The rows are grouped in 3 ways, from coarse to fine. Each group lies inside one group of the grouping before and may be the whole of it. The rows also spread widely along 9 directions, which tell nothing about the answers.
Known rows, each followed by its group in each grouping:
[ 14  -8  13   3   4  31  -7  13  -2 -43   6 -41  -2 -12   4  12 -16  -1
 -25 -21  18 -14  23   1 -11]	zev K_257 K_559
[ 11  -9  -1 -10   0   7 -21   6  12  -4  13 -35 -14  21  -9   8  -8  30
  -9   2 -20 -13   6   0  -1]	zev K_279 K_427
[ 14  -1 -11   5 -14   9  18  23  -8 -14 -20 -20 -20  -3 -16   5 -18  19
   9   4 -16 -39  19  20  -8]	zev K_279 K_38
[ 33  -6  14 -18  -2 -50 -34   6   6 -15 -31 -35  -1  18 -53  29 -31   5
  24  50 -42 -34  13  30   4]	Ged K_614 K_575
[-28   8  -2  16 -18  -2  -7   4 -16   7   5   4  23 -18  -8  11 -39  15
   6  29  -1  30  -7  -6 -21]	zev K_606 K_73
[ -2   7 -10  21 -32  14   0  31 -14  22 -33  -3 -19 -32  -2 -15 -26  25
 -10 -16 -23 -33   3  26 -17]	patop K_993 K_364
[ 20 -12  14  -7   4  12  -9   1  13 -30   1 -39   2  -4  -9   7 -12   1
 -18 -12   7 -18  24   8  -6]	Ged K_231 K_600
[  1   6   9  10 -23  21 -16  12   4  22 -23 -16 -17  -8  -4 -20   7  18
 -25 -35 -13 -12   9  23  -5]	patop K_855 K_715
[ 24 -31 -14 -21  25  12  17 -11  33 -25  11 -33 -23   6  12 -36   2  11
  -1  -2  -2 -26  14   3  -9]	zev K_257 K_532
[  8 -12  17 -11  -2  -3 -54   5  16  10  -2 -33   0 -11 -10   0   0   4
 -21 -10  -6   1   5  11  -5]	patop K_496 K_242
[ 19   8  21  15 -11  21  13  11 -12 -39 -33 -19  -3 -22 -17  -5  -8 -22
  -8 -18  12 -24  34  41   1]	zev K_257 K_797
[ 15   0  23  11 -14  35 -24  28  -1 -10 -17 -36 -12 -32  10  14 -32  14
 -48 -44  -5 -28  12  18 -13]	Ged K_59 K_716
[-11  -8 -10  12 -18  18  19   6   8  22 -28 -23 -18 -21  11 -22  -8  24
 -16 -15  -2  -2  -3   1 -21]	Ged K_59 K_347
[-16  12 -21  18 -37  29  14  21 -18   7   6  11   3   7 -11   8 -13  42
  -5 -19 -14 -18  13   5 -10]	patop K_855 K_5
[ -4  -5  -6  -4  -7   2  -8   3  -1  -1  10 -24   3  16 -13  11  -6  25
   0  13  -6   6   5  -4 -11]	zev K_276 K_670
[ -3 -13 -16 -21 -13  -1 -19  15  -1  25  22   8  -2  -3 -18  10   6  15
   5 -27   4 -25  24  22 -12]	Ged K_94 K_74
[-13   2  11  20 -14   4 -24  26 -29 -17 -21 -37   8 -35 -10  43 -43  -2
 -15  20  16  20  -1 -15 -33]	zev K_606 K_553
[ 23   2  24   1 -11  17   6  -3  13 -10 -33 -34 -12   4 -22 -17  26  -6
 -20 -41   7 -24  38  37  11]	Ged K_231 K_600
[ -3  -4 -10   2 -14   6   8  14 -11 -18  11  -1  17 -13 -13  20 -36  13
   7   9   3 -17  17   5 -19]	Ged K_231 K_600
[  8 -16  -1   2   8   4  11  -5  14 -15 -20 -39 -16 -11   4 -23 -14   5
  -1  17   0   0   2  -1 -17]	zev K_257 K_559
[ -6   8   1  11 -17   9   6   5  -7   4 -18 -12  -6   2 -13  -6 -12  19
   2   1 -14  -3   7  17  -4]	zev K_257 K_797
[-16  12   2  18 -18   8  15  -9   2  14 -26 -19  -5  12 -14 -18  14  20
  -4  -2  -3  22   5   6  -3]	zev K_606 K_553
[  7 -25 -27  -9   3 -14  13   4   9 -29   7 -16   7 -10  -8  -5 -20   2
  23  43   2 -16   9  -7 -22]	patop K_496 K_242
[ 38 -22  46 -13  12 -15 -52   5  21  -9 -52 -66 -17 -35 -15   4  -3 -39
 -30  -7   9 -10  16  32  -7]	Ged K_59 K_716
[ 10  -2  12 -10 -13   7 -23   9   2   4  -2 -23  -3   7 -26  16   8   8
 -12 -30   1 -20  30  23   1]	Ged K_231 K_600
[  2 -11  17  10   0  14   9  -9  19 -21 -19 -48  -2  -7  11 -19  -6   7
 -30  -6  15  14   4  -8 -13]	Ged K_614 K_575
[ 16 -23  -6 -14  -4 -13 -24  17   5  -1 -22 -33 -14 -17 -21   2  11 -12
   4   3   9 -23  20  13 -15]	patop K_496 K_242
[ 14  -8  35 -23   3 -13 -80  -6  16  11  13 -15  16   1 -28  13   8 -14
 -17 -12  -5   8  19  31   8]	patop K_855 K_5
[ 33  -9   7 -14   3 -14   1  -7  15 -41  -4  -4  10   7 -34 -14   5 -25
  21  16  -5 -35  39  43  10]	patop K_855 K_715

New rows, each followed by its group in each grouping:
[-18  10  45  15 -25  21 -68  21 -18  19 -11 -40  16 -31  -7  46 -24   5
 -55 -36  16  33   2  -2 -17]	Ged K_231 K_600
[ -7   1   9  -1 -21  -7 -57  26 -20   7   5 -12  15 -13 -27  41 -19   1
  -9   1  -1   1  14  11 -10]	patop K_993 K_364
[-22  -1   0   9 -12  10 -20  14 -19  -4  14 -10  16 -21  -4  28 -26   9
  -9   4  17  22   4 -12 -26]	zev K_606 K_553
[  7 -14  -7  -5  -7  -8  -4  10   2  29 -45 -28 -38 -15 -14 -21  10   3
   8  -3  -7 -15   7  22 -14]	zev K_257 K_797
[ 13  22  37   9 -21  17 -21   5  -5  -1 -20 -12   6   0 -25  -3   5   3
 -22 -32 -11 -11  25  50  14]	zev K_276 K_670
[  3  10   6   5 -24 -24  -2  -1   4  26 -42  -4  -1   2 -35  -6 -14  10
  17  22 -33  -7   6  38   2]	Ged K_59 K_716
[ 24 -29   2 -26  17 -26  -8 -11  28 -13  -4 -20  -3  -6 -12 -22  -5 -10
  13  18   0 -19  17  23  -9]	Ged K_614 K_575
[  4   3  16   7  -9 -22 -18 -12  14  -5 -30 -41   3  21 -29  -4  -4   6
   0  39 -22  19   0   6   6]	patop K_993 K_364
[-13   9 -11  23 -21  28  34  13 -14  -9 -12   2   0 -20   3 -14 -27  18
   1  -7   1  -8  11  11 -17]	zev K_257 K_559
[ 15  -5   6  -3  -5  18  -5  10   2 -16  -3 -35 -11   6  -9   3   5  14
 -17 -18   0 -19  20  12  -5]	zev K_276 K_670
[ -2 -15   8   5  -9 -15 -22  16   1  34 -42 -14 -12 -58   8 -21 -41   4
 -10   7  -8  -3 -17  19 -35]	Ged K_614 K_575
[ -9  -3  -8   1  -7  17   9   0   1  -1  11  -2   1  -5  -3 -14   8   8
  -2 -18  16   1  20  10 -12]	zev K_606 K_553
[ 10  -3  25   2  -6 -10 -41   6   3 -12 -20 -36   6  -9 -21  16 -15 -10
 -13  16  -3   8   6  10  -7]	patop K_855 K_715
[  7 -11 -10  -1  -7  29 -20  39 -11   6   7 -21 -28 -34  13   9 -30  31
 -25 -35  -8 -43   9   5 -26]	zev K_606 K_73
[ -2 -17 -19   1 -12 -12   1  10   3  11 -27 -29 -18  -2 -17 -10  10   5
   9  15   0  -6   9   1 -16]	patop K_993 K_364
[-26   3  -6  17 -26   2 -21  25 -27  16 -14 -40   0  -1 -13  45 -29  38
 -11  26  -6  28 -18 -32 -30]	zev K_276 K_670
[  1  -2   4   2  -5  26   6   4  -2 -29   8 -21   4   2  -7   5  -3   3
 -11 -17  16  -3  24   6  -4]	zev K_257 K_532
[  5  17  -2  12 -18  35  10  12  -7 -21  10 -20  -8  27 -12  12  -8  46
 -17 -27 -21 -30  23  10   6]	zev K_606 K_553
[  2 -24 -20  -4  -3   8  -4  13  11   5  -5 -33 -23 -11   6 -16   6  12
 -10  -8   6 -13   8  -7 -20]	patop K_993 K_364
[ -9  -7  13  13 -12  14  -5  11  -6 -20 -24 -62  -1  -9  -7  29  -5   1
 -32  -4  31  21   7 -23 -22]	Ged K_94 K_74
[ 11 -14   2 -10  -6  -4 -27  20   6  25 -19 -21 -21 -33  -1  -6 -27  16
 -15 -13 -16 -29  -1  23 -22]	Ged K_94 K_74
[ 21 -28   0  -9   5  11  -3   6  26   7 -33 -57 -39 -16   9 -22   6  11
 -25 -22  -3 -26   7   6 -15]	Ged K_59 K_347
[ 14   4  22   4 -13  10 -17   9   2   4 -21 -13   0 -24 -11  -6 -26   7
 -18 -21 -14 -23  14  35  -5]	Ged K_231 K_600
[  7   6  15   5 -15  -2 -17  -2   9 -11 -16 -29  10  13 -27   0   6   5
  -8   5 -10   2  15  15   8]	patop K_496 K_242
[-11   0  10  10 -18   6 -20  17 -15   6 -16 -27   0 -15 -14  24 -12   3
  -9   2  11  17   7   2 -16]	zev K_279 K_38
[ 11  -8   5  -1  -2  11  -8  13   1  -2 -20 -19 -16 -26   0 -14 -21   4
  -8 -10  -7 -22   8  23 -13]	zev K_257 K_532
[  4  -2 -14   3 -24  10  22  22 -13 -12 -12  -9  -6  -4 -23  13  -2   8
   4 -17  10 -36  32  20 -12]	Ged K_94 K_74
[ 16 -10   8  -4   2   5  -8   5   2 -23   1 -27   2  -8  -7   1 -14   3
  -7   7   1 -11  13  13 -11]	zev K_276 K_670
[-15  -9  -3   2 -12  12  -5   7  -7  -9  19 -11  21 -14  -4  22 -23   8
  -7  -1  22  14  12 -12 -23]	Ged K_231 K_600
[  3  -2 -10  15 -13  16  41  13 -18 -34 -25 -10  -6 -17 -13  -5  -5 -13
  13   0  21 -20  30  19 -12]	zev K_257 K_797
[  5 -28 -15  -7   7   4   8  13   2 -18   0 -24 -11 -27   5  -2 -14  -6
   7  14  21 -10  13  -4 -28]	zev K_279 K_38
[ 17 -24  -5 -16  11   5   5  -1  20 -20  13 -14  -2 -19   5 -19 -15  -1
  -5  -6   9 -28  19  17 -16]	Ged K_94 K_74
